All groups share one centre, and each spreads out both ways along 10 directions, with some noise.
(in the rows, 128 means zero)
Known rows, each followed by its group:
[116 183 107 150 139 201  83  86  94 112 196  93 109 144 191 162 117 153]
(4)
[ 96 156  97  67  96 178 192 160 154 128 135 122 129  99  99  94  90 119]
(2)
[145 127 110 138 106 127 148 145 145 142 168 141  99 122 125 154  97  73]
(0)
[196 164 148 106 129 162 180 144 146 158 122 167 111 113 130  92 106 123]
(4)
[179  82 121 112 133  91 165 147 148 114 108  60 125 109  57  87 135 119]
(3)
[123 119 114 144 110 120 117 124 112 117 113 133 121 153 133 150 136 109]
(2)
[170 153 149  89 167  89 140 175 148 129 124 162 150 130  93 132 112 136]
(2)
[218 129 125 140 123 172 149 102 177 111 122 122  71 116 131  96 137 106]
(1)
[138 165 112 150  75 171 115  98 109 142 131 170 100 153 182 161 142 116]
(1)
[155  86 149 104 112 156 143 125 106  76  95 162 156  99 115 110 155 153]
(3)
[139 100 102 140  65 142 146 126 130  98 109 140 111 138 125 156 142  82]
(4)
[157 131 145 117 124 123 134 130 134 121  93 171 113 135 134  89 127 122]
(2)
[213 186 119  88 104 138 168 145 173 119 136  79 121 102  78 112 153 124]
(1)
[ 86 119 138 141  96 106 110 121 106 149 130 167 134 130 158 132 132 117]
(1)
[153 158 136 135 122 157 115 121 122 120 150 179 111 133 167 150 117 116]
(3)
[115  76  91 135 170 155 150 154 174  90 127 156 115 128  91 169  79  97]
(1)
[102 173 117 115 113 115 129 123 141 144 106  84 126 152 127  84 140 135]
(2)
[125 105 122 132 119 178 130 101 126  87 136  88 122 105 133 100 139 138]
(4)
[128 135 134 116 119 134 147 133 141 149 120 142 141 110 117 114 133 133]
(0)
[101 111 127 126 168 135  92 104 157 114 132 138 129 103 130 123 131 163]
(4)
[158 139 110 154 102 161 114 100 132 145 121 166 111 140 158 169 153 132]
(2)
[119 137  81 120 140 177 117 111 111 113 125  73 125 145 121 133 121 167]
(0)
[191 154 104 131  55 181 159 110 181 102 132 115  82 108 124 120 156  82]
(4)
[150 123 126 127  89 150 124 103 126 100  88 120 114 131 137 102 163 136]
(2)
[170 179 124 119 116 154 134 116 127 104  84 114 114 163 133  97 151 141]
(4)
[199 139 110 123  98 189 138  86 166  94 100  92  95 104 122  96 176 144]
(1)
[131 115 118 140  91 182 171 120 114 175 176 101 109  96 139 118 104 102]
(0)
[ 57 122 129 126  92 113 131 129 178 126 182  92 131  74 121 123 136  86]
(3)
[188 154 146 106 141  96 135 140 159 119  92 125 123 136 101  86 144 135]
(1)
[120 121 148 157 151 136  80 110  74 102 218 111 117 120 179 162  98 123]
(4)
[127 151 118 132 134  79 140 158 158 184 179 112 138 119  98 179 123  91]
(2)
[154  83 106 134  84 129 154 154 145  89 140 168 115 117 106 182 117  64]
(3)
[107 162 112 125 129 108 126 140 146 137 150 105 127 142 116 153 122 115]
(2)
[130 102  50 147  91 147 149 138 180  71 107  99 100 153  82 192 133  69]
(1)
[167  89 183 145 114 140 130 141  24  65 135 186 136 151 176 142 108 108]
(3)
[113 106 146 169 140 117  95 103 117 153 158 167  99 131 183 134 107 106]
(4)
[187 175 127 121  82  83 162 157 154 174 164 103 126 117  98 157 145  80]
(2)
[133  91 143 133 167 193 131 115  94  80 138 129 124 115 148 110  99 150]
(4)
[ 91 142 143 100  61 132 165 130 162 143 157  99 157  65 107 106 164 105]
(3)
[128 117 161 112 120  92 146 142 137 137  66 179 154 125 112 101 150 135]
(0)
[115 171 131  96  91 209 166 134 100 166 150 183 166  90 150 158 115 155]
(3)
[129  65 102 119  41 173 146  97 124  86 106 108 140  76 109 128 193 130]
(1)
[151 156 155 145 132 145 111 114 133 130 133 217 105 140 179 147 120 112]
(0)
[178 121 134 132 149 120 139 133 131 145 117 148  88 143 132  98  92 116]
(0)
[117 132 139 140 180  42 107 159 183 130 191 113 123 121 101 168 108  86]
(2)
[126 131 112 118 112 160 126 103 135  97 105  99 139 115 120 118 168 161]
(0)
[187 133 133 111 127 171 144 122 139 113 116 152 120 108 125 118 137 145]
(1)
[ 88 102 167 134 109 111 126 108 135 131 112 146 133  96 150  71 147 120]
(3)
[123 135  99 129 163 107 123 112 173 176 135  35  82 129 110  54 107 134]
(0)
[181 118 102 114 136 152 134 130 138  97  95 128 124 134  96 138 140 146]
(3)
[122 121  77 127 133 205 118  98 187 104 170 116  96  81 126 153 120 137]
(0)
[131 173 129 115 118 143 120 119 139 154 166 137 124 111 148 133 129 131]
(1)
[115 111 109 126  79 106 178 157 143 152 124 135 127 125 103 146 116  69]
(2)
[112 125 116 149 117 132 126 120 136 158 109 158 105 151 148 131 121 109]
(0)
[149 135 159 131 171 127 110 130  94  95 156 113 124 138 148 106 105 145]
(4)
[169 113 143 134 125 150 116  97 135  99 112 133 107 112 143  93 150 145]
(3)
[153 158 102 103 167  98  98 134 179  79 115  95 112 142  93 115 131 141]
(0)
[ 86  93 119  88 161 179 131 129 163  93  94 199 169  80 104 142 130 183]
(3)
[106  19 125 170  85 130 154 119 118 143  94 174 107 119 139 114 119  74]
(0)
[128 136 117 136 134 144 131 126 146 147 159 137 128 110 127 166 119 123]
(2)
[161 128 122 145 108 168 145 111 135 140 138 127  97 118 145 117 126 110]
(1)
[140 168  90 106 135 173 171 168 102 138 138  99 147 150  96 167  97 145]
(1)
[115 121 104 123 133 162 124 122 146 104  90 158 130 135 122 140 135 147]
(4)
[131 114 132 145 113 103 117 136 153  91 157 139 107 119 136 148 119  71]
(3)
[144 162 105 104 120 163 160 152 118 102  69 142 138 174 106 140 125 139]
(4)

New rows, each followed by its group:
[145 181 119  99 143 186 180 150 144 151 121 124 130 134 116 102 103 146]
(4)
[ 98 147 105 124 104 125 102 109 130 115 191  42 135 104 123 149 154 132]
(4)
[109 182 150 120 109 122  67  75 138 138 129 147 124 114 178  98 179 171]
(1)
[149 141 151 144 189 118 102 122 132 161 124 180 128 139 149 144 118 156]
(2)
[131 171  83 138  97 149 140 138 155 162 187 144 112 122 129 211 112  84]
(2)
[ 82 134  77 124  88 151 109 143 144  49 139 146 155 131 111 234 152 108]
(0)
[ 94 125  97 106 145 205 160 119 161 107  88  90 138 111  97  84 130 170]
(4)
[107 115 129  94 173 136 133 141 143  91 109 103 156 109  90 103 123 172]
(4)
[143 146 108 121 155 204 123 120 155 127 207 141 124  73 134 184 105 144]
(2)
[158 158 100  92 126 117 176 170 162 121 131  65 142 121  56 133 127 117]
(1)
[162 132 137 135 163 131 108 126 134 129 173 111 143 100 118 165 137 149]
(2)
[133 127 132 102 142 137 154 131 160 130  97 125 135 107 101  82 131 145]
(4)
[ 71 160 130 130  60  98 144 142 151 162 165 115 133 115 135 136 139  68]
(3)
[160 197 111 101 180 152 108 127 134 109 164  85 115 136 121 128 107 172]
(0)
[166 155  90 126  49 197 160  97 173 111 143  76  89  94 124 116 173 100]
(4)
[159 150 160 126 103 157 141 103 160 162 121 172 113  92 155  93 152 133]
(0)
[122 149 118 142 118 158 109 107 117 122 113 156 123 150 158 152 140 138]
(0)
[164 174 167 113 122 131 132 137 118 136 102 208 144 137 152 136 145 141]
(0)
[135 142 133 136 166  96 105 142 146 133 149 147 140 139 117 186 120 130]
(2)
[151 113  87 111 140 189 146 116 144 135 154  87 108  90 111 111 106 152]
(0)
[143 111 117 121 107 103 144 119 146 127 103  60 121 120  98  73 152 122]
(0)
[125 156  96 126 151 132 163 149 164 161 134  64 115 149  93 119 102 111]
(1)
[ 89 129  79 142  82 139 182 165 150 148 117 154 110 161 114 178  95  53]
(4)
[127 141 102 112  81 162 151 118 133 111 116 103 120 116 121 109 145 125]
(2)
[212 178 165 144 204 153  83 102 129 179 133 219 119 139 178 156 132 194]
(2)
[157 119 119 154 124 131 138 105 183 137 102 113  79 131 130  89 139  98]
(1)
[216 145 121 100 104 127 198 173 144 113 123  82 131 128  64 122 126  98]
(1)
[107 162 114 123 176 111 141 143 121 200 131  97 116 159 124  91  78 148]
(0)
[115 129  98 140  40 144 149 122 118 123 107 136 136 140 126 175 166  94]
(0)
[135 117 108 156  85 144 108  91 112 109 136  71 123 135 140 146 174 125]
(2)
[195 130 130 103 170 112 196 178 165 126 109  50 121 134  47  77 104 114]
(1)
[ 88 130 129 129 149 172 131 142 131 121 190 172 141  96 144 187  91 122]
(0)
[135 107 155 177 122  56 102 134 139 159 162 199  84 141 172 154  96  48]
(4)
[139 155 145 135 152  97  68 108 113 124 135 166 121 143 159 149 140 155]
(4)
[202 155 122 110 106 201 134  86 164 134 140 124 119  67 125 116 176 173]
(2)
[166 192 177  92  94 149 130 117  71 174 180 134 150  85 173  96 141 166]
(1)
[140  85 139 131 164 109 135 139 110 115 138  89 112 129 114  85  89 123]
(0)
[151 182 118 123 121 158 147 122 157 171  98 170 106 145 143 118 125 135]
(4)
[104  90 114 119  89  79 135 162 103  54 105  96 164 150  85 170 152  92]
(0)
[173 137 125 130 129 111 139 136 105 130 127  58 113 153 114  99 131 127]
(3)
[147 126  86 123 140 135 138 138 134 122 159  74  96 139 106 133  88 112]
(0)
[ 79 175 111 117 131 144  92 100 170 106 103 130 148 128 133 140 178 167]
(0)
[226 168 133 106 100 116 147 146 158 116 127 168 101 127 113 135 138  95]
(0)
[115 150 152 100  91 132  72  68 134 125  90 172 151  92 160  86 206 201]
(1)
[107 158 125 137 185 129 110  97 196 181  92 140  99 138 140  74 118 151]
(1)
[ 92  95  67 171 139 203 126 109  97 108  75 160 109 194 157 177 106 138]
(1)
[121 165  84 127 108 191 137 119 151 107 152 113 111 131 135 164 123 116]
(4)
[120  96 125 160 112 166 146 138  72 119 168 147 112 146 163 168  78  77]
(4)
[167 161 109 129  78 161 164 126 107 184 175  69 148 103 116 169 157 134]
(2)
[ 89 119 108 125 124  84 132 143 137 128  45 143 142 177 104 125 137 126]
(4)
[154 123  87 170  79 168 142 111 101 152 150  97  85 156 153 158 119  88]
(3)
[111  97 141 128 147 120  97 119  93  94 155  96 150 113 128 132 131 153]
(4)
[154 120 136 130  88 140 110 128  99  85 141 202 128 122 158 172 132 111]
(1)
[189 102  90 122  70 137 146 132 135  81  94 133 108 133 101 146 156 100]
(0)
[101 106 120 163 107  85  79 108 125 127 152 139 109 132 152 168 138 103]
(4)
[120 100 101 130  81 184  98  80 127  80  93 173 123 110 153 150 180 152]
(1)
[138 103  93 114 125 149 145 138 153  82 111  97 132 120  79 140 138 128]
(1)
[153 121 113 121 138  75 116 151 167  81 142  97 101 138  98 128 112  82]
(0)
[155  97 167 125 144 147 163 134 108 147 131 136 125 105 138  74 103 130]
(4)
[114  75 131 127 131  96  98 117 130 108 120 139 143 100 117 139 151 140]
(4)
[162 159 157 136 176 112 125 133 122 197 186 116 139 111 133 148 118 149]
(2)
[ 92  92 115 141 147 113 126 111 140 156  88  66 122 133 112  73 138 148]
(3)
[121 128 112 150 128  89 123 144 145 122 146 130  94 161 130 156  99  70]
(0)
[150 151 125 110 139 132 108 123 151 117 109 169 126 128 127 141 144 151]
(4)
[181 160 102 132  60 143 111 112 126  83 168 123 109 125 137 194 162  98]
(4)
[108 118  93 136 189 155 105 136 147  99 181 125  99 129 133 167  64 123]
(0)
[144 175 119 102  97 128 131 123 131 112  85 105 151 140 113 119 178 157]
(0)
[ 68 107 129 146  81 170 143 110 187 135 200 154 131  44 142 170 137  80]
(0)
[181 195 142 103 138 150 118 126 120 113 106 170 109 159 158 102 119 150]
(2)
[174 122 158 126 105 123 124 113 109 104 129 119 120 110 145  94 149 122]
(1)
[117  95 133 153  96 170 140 116 112 132 162 149 114  99 162 137 112  96]
(3)
[167 164 127 162 122 138  55  89 113  68 181 149  85 153 195 179 139 111]
(4)
[151 191 173 140 117 104 115 128 122 142 143 183 118 156 178 133 131 102]
(0)
[103 149 130 112 147  83 112 132 165 108 129  73 125 133 108  84 132 124]
(2)
[114 128 130 114 135 125 127 128 145 106  85 150 116 140 126  83 122 133]
(2)
[124 117 155 153 150 121  99 108 101 133 142 135 110 140 171 106 117 131]
(4)
[180 139 123 103 135 136 129 138 153 100 178  82 151  79  82 167 154 146]
(2)
[120 160 120 145  69 151 103  75 143 139 175  84  99  97 172 115 169 112]
(1)
[153 166 120 124 145 136  76 113 129  93 135 166 118 148 155 172 135 152]
(4)
[101 180  95  77 118 159 154 158 144 104 157 103 136 115 103 133  96 122]
(2)
